There are 3 ways to turn a row about zero (a turn may also mirror it). The second row of each pair is the first, turned, with some noise. The first 21 pairs use one turn. New pairs use 2 turns, one after the other, and a turn may come again.
In the rows, zero is written as 128.
Some pairs, each with its turns in order after it:
[109  87 177  93 126 143]
[152 166 130 153 115  73]
k296

[139 167 170 105 133 146]
[120 144 136 180 162 126]
k297

[131 132 117  91 130 134]
[100 146 127 140 115 140]
k297

[164 133 124 141 132 150]
[ 95 105 131 130 112 118]
k716

[128 102 148 125 125  99]
[128 136 103 143 149 109]
k296

[ 48 122 131 119 118 170]
[138 139 192 142  85  84]
k297

[ 65 131 125 169 152 125]
[178 129 134 120  97  79]
k297

[139  93 106 110  47 121]
[168 157  62  83 110 125]
k296

[103 126 121 119  87 131]
[159 117 120 121 131 165]
k716

[ 71 151 126 106 145 185]
[144 179  78 112  90 146]
k716

[109  99  94 138 119 129]
[117 102 101 111  99 112]
k296

[134 121 193 164 160 134]
[142 100 119 140 184  76]
k297

[176 130 133 124 111  68]
[127  99 195 133 153 117]
k716

[139 124  97 117 123 154]
[111 157 139 109 123 143]
k297

[136 139 137 150 147  68]
[108 106 106 158 177 140]
k296

[130 130 148  99 147 125]
[131 146 142 101 123 115]
k716

[121 121 121 135 127 141]
[131 131 137 116 125 119]
k297

[104 154 144  92 136  91]
[151 127 122 185 130 143]
k296

[123 117 126  96 132 140]
[131 147 126 140 102 124]
k296

[138 111 147 160 164 147]
[ 92 137 105 130 145  98]
k716

[122 110 108 124 163  70]
[157 143 154 155 150  80]
k716

New pairs, each followed by its turns in order:
[126  81 103 120 164 111]
[193 116 139 129 122 144]
k297 k716

[127 113 152 209 139 170]
[162 163 156  75 168  88]
k296 k716

[143 107 152 124 154  56]
[173  82  97 166 130  95]
k297 k716

[181 123 117 114 131 139]
[160 117 130 105 169 134]
k716 k716

[209 120 122 130 126  79]
[143 185 101 159  66 118]
k296 k716

[164 107 142 130 116 129]
[129 134 117 154 114  95]
k716 k296

[139 141 130 143  85 124]
[100 127 106 101 118 113]
k297 k716

[122 156 141  98 128 104]
[147 142 133 106 163 120]
k296 k297

[134 134 108 170  47 132]
[130 202 175 117 122  99]
k297 k296

[202 176 117 102 161 117]
[209 132 113 147 168  94]
k716 k296

[152 125  47 119  54 106]
[ 78 178 220 144 149 129]
k297 k297

[173 102 149  92 113  88]
[123 138 157  86  89  80]
k297 k297

[136 123 148 151  95 155]
[ 95 124 103 156 137 139]
k296 k297

[148 188 133  93 130 182]
[124 128 201 162 109 165]
k716 k297

[140  93 141  97 145 136]
[124 150  98 163 126 138]
k716 k296

[ 87 125 133 110 191 148]
[177 102 101 142 103 168]
k297 k297

[133 131 112 141 185 138]
[161 103 130 143 126  83]
k296 k296

[165 183 147 109 114 138]
[100 100 187 120 138 127]
k297 k296

[ 77 135 209 105 131 134]
[155  84  75 119 197 136]
k296 k297

[141 123 136 131 120  99]
[101 113 133 134 118 135]
k296 k296

[117 119 190 123 109 118]
[ 98 167 113 159 121  95]
k716 k297

[169 146 141 112 138 117]
[128 106 174 135 123 134]
k296 k296

[149 139  70 111  47 127]
[100  54  84  84 147 120]
k716 k716

[124 137 179 140 132 141]
[132 162 132 155 103 106]
k716 k297

[ 70 149 126 108 159 189]
[105  92 137  93 192 172]
k296 k716

[127 169 142 106 150  66]
[158 156 131  77 155  86]
k296 k297

[ 81 134 104 148 145 126]
[127 132  95 109 129  83]
k296 k296

[151 118 188 151 109  99]
[126 119 102 129 151  59]
k297 k716

[149 123 117 107 112 145]
[103 108 144 122 117 141]
k716 k297

[115 179 132 109 104 150]
[102 132 148 126 183 132]
k296 k297

